All groups share one centre, and each spreads out both ways along 5 directions, with some noise.
(in the rows, 128 means zero)
Known rows, each followed by its group:
[111 138 139 142 109 101 112 123  72 125] => Z_682
[127  73 124 131  78 164  75 116 167 162] => Z_269
[154 102 149 107 165 159 109 108 167 130] => Z_86
[169  82  99 132 159 151  85 111 157 148] => Z_682
[101 140 117  86 128 136 156 165  64 101] => Z_405
[155  78  96 137  94 158  65 152 153 157] => Z_86
[174 186 132 134 195 141 128 133 122  69] => Z_269
[149 106 149 151 157 125  97  59 165 133] => Z_682
[ 89 137 122 152  94 117 155  99 127 104] => Z_405
[123 143 154 156 136 100 114  78 109 117] => Z_682
[141 151  92 114 119 155 116 194  85  96] => Z_269
[ 83  93 177 117  92 101 118  87 122 170] => Z_269
[ 69 123 143 129  69 118 140 110 110 130] => Z_405
[111 142 119 119 141 128 157 125  96  98] => Z_405
[ 70 128 154 154  67  87 146  99 114 146] => Z_405
[ 75 133 134 165  52  92 140 100 117 136] => Z_405
[141 138 106 149  97 134  79 157  77 113] => Z_682
[ 97  91 164  73  93 127 117 159 110 181] => Z_86
[107 154 157 146  70 150  87 128 112  97] => Z_682
[133 140 108 110 102 169 105 190  92 104] => Z_86
[103 182 150 130 114 120 146 134  86  78] => Z_682
[104 118 121 147  65 150 105 124 136 120] => Z_405
[108 134 145 154 154  72 156  71 108 135] => Z_86
[166 103 144  93 190 176  88 118 150 120] => Z_405
[119 112 109 140 115  88 136 129  94 157] => Z_86
[151 144  94 127 111 161 113 182 111 103] => Z_269
[142  95 151  86 159 163 108 138 161 150] => Z_86
[149 113 168 112 158 177  90  95 182 115] => Z_86
[152  81  90 150 106 104  60 143  70 172] => Z_682
[127 130 106 119 152 114 155 136  94 117] => Z_269
[147 135  48 166 127 133 161 151 148 115] => Z_269
[120 170 162  88 116 144 102 189  43 102] => Z_269

New rows, each followed by its group:
[148  92 156  97 164 152 108 112 172 152] => Z_86
[ 96 146 180  67 148 140 150 143  94 108] => Z_86
[104 135 135 182 111  83 146  63 157 123] => Z_405
[152 130 122 128  88 137  70 190 100 153] => Z_405
[ 91 129 123 160  44 112 114 136 117 139] => Z_405
[122 152 104 157 126 121 149 112 125  98] => Z_405
[135 175 111 171 114 107  97 139  52  81] => Z_682
[163 146  95 190  76 111  79 167 133 140] => Z_405
[157 124  67 140 154 103 147 152 102 134] => Z_86
[132 143 104 134  99 148 109 173 120 116] => Z_269
[127 182 171 178  62 110 109 139 169 129] => Z_269
[136 158 120 153 110 123 130 142 145 115] => Z_269
[ 99 150 155 175 119  79 127  53 103 100] => Z_86
[132 127 132 129  83 155  87 161 126 127] => Z_269
[134 125 126 118  81 168  74 178 110 121] => Z_269
[139 147  70 141 145 184 143 130 145  52] => Z_405
[124 135 147 171 131 113 106  53 140 105] => Z_86
[143 140 118 163 125 115 113 122 136 122] => Z_405
[ 98 109 155 111  57 156  91 158 112 151] => Z_682
[119 147 128 158  83  77 121 146  87 158] => Z_405
[107 125 157 114  76 159  99 141 133 125] => Z_682
[124  94 164  87 175 163 117  80 143 115] => Z_405
[158 103 109 156 143 130 103 102 158 144] => Z_86
[108 140 150 143  94  69 125 137  87 162] => Z_405
[ 72 113 171  77 103 118 145 130  66 141] => Z_405
[127 106  81 112 101 160 107 179  92 131] => Z_269
[105 118 120 166  92  83 115 107  95 144] => Z_86
[140 146 123 172  92 139  61 129 101  99] => Z_682
[119 104 124  93 168 127 136 109  87 123] => Z_269
[115 128 113 174  73 111 136 127 167 149] => Z_269
[120 130 118  89 145 162 135 148  95  93] => Z_405
[131 146 106 146 135 112 154 129 127 119] => Z_269
[ 95 119 181 111 131  92 137  84 102 144] => Z_269
[106 138 119 141 122 131 156 111 121  97] => Z_405
[109 149 223 110 122 112 100  99 103 128] => Z_269
[ 94 136 160 160  89  63 141  97 108 155] => Z_405
[141 141 123 169  85  91  94 154 109 157] => Z_405
[123 124 145 157 113 114 110  88 153 138] => Z_405
[148 119 121 140 110 147  82 135 145 137] => Z_405
[119 172 112 163  83 147  93 136  88  64] => Z_86
[138 188  97 145 146 143 145 149  74  46] => Z_86
[107 124 186 135 130  60 131  78 111 176] => Z_405
[104 130 137 148 100 103 117 115 100 124] => Z_86
[192 104 149 117 181 152  72 113 162 140] => Z_405
[127 129 180 116 133  59 112 129  85 183] => Z_405
[114 146 159  74 112 191 107 175 106  87] => Z_86
[157 138 104 200  95 129  87 114 174 125] => Z_405
[178 133 138 159 144 100  82 135 129 155] => Z_405
[101 132 148 109 107 130 136 141 112 131] => Z_682
[184 166 142 119 185 178  82 153 115  67] => Z_269
[152 140 117 105 155 170 119 158 126 102] => Z_86
[120 104 163 118 151 139 114  70 154 129] => Z_405
[157 142 127 145 146 180  83 108 163  73] => Z_86
[172 119 108 132 161 167  98 129 165 111] => Z_86
[187 142 103 115 179 139 105 179 101 119] => Z_405
[114 150 110 168 136 113 159  90 134  87] => Z_405
[117 167 151  95  95 201  97 179  99  60] => Z_86
[181 138 111 137 189 140 113 128 140 105] => Z_405
[113 153 137 141 104 136 111 126  95  86] => Z_86
[115 133 203 119 161 138 122  54 159 100] => Z_86
[126  89 132 132 112 115  80 119 106 167] => Z_682
[142 137  98 182  83 140  93 136 156 123] => Z_405
[143 120 136 152  85 161  74 124 183 138] => Z_269
[125 122 162  75 187 124 145 109  92 122] => Z_405
[126 151 111 108 157 130 157 147  84  98] => Z_405
[148 129 111 171  74 131  72 162 136 148] => Z_405
[ 59 117 139 148  39 134 130 107 132 125] => Z_405
[112  89  47 113 134 124 174 153  82 135] => Z_269
[105 154 199  71 138 174 120 129 112  82] => Z_86
[104 169 141 122  96 133 133 158  84  91] => Z_682
[122 149  95 148  95 124 117 159  71 115] => Z_86
[127 112 140 158 113 123  92  79 146 134] => Z_86
[155 176 102 146 172 124 137 135  92  72] => Z_682
[170 152 172  93 144 191  44 168  97  86] => Z_269
[ 62 111 161  94  76 118 140 123  87 137] => Z_405
[123 142 131 149 163  92 154  78 119 114] => Z_86
[ 81 156 175  96 116 121 176 130 109 111] => Z_682
[ 90 119 144  85 170 162 170  82 123  85] => Z_405
[112 119 111 117 158  98 167 115  90 129] => Z_269
[ 88 105 186 100  95 119 101 113  90 158] => Z_269
[121 113 153  61 178 148 110 133  43 112] => Z_269
[118 139 120  87 105 178 137 190 124 112] => Z_682
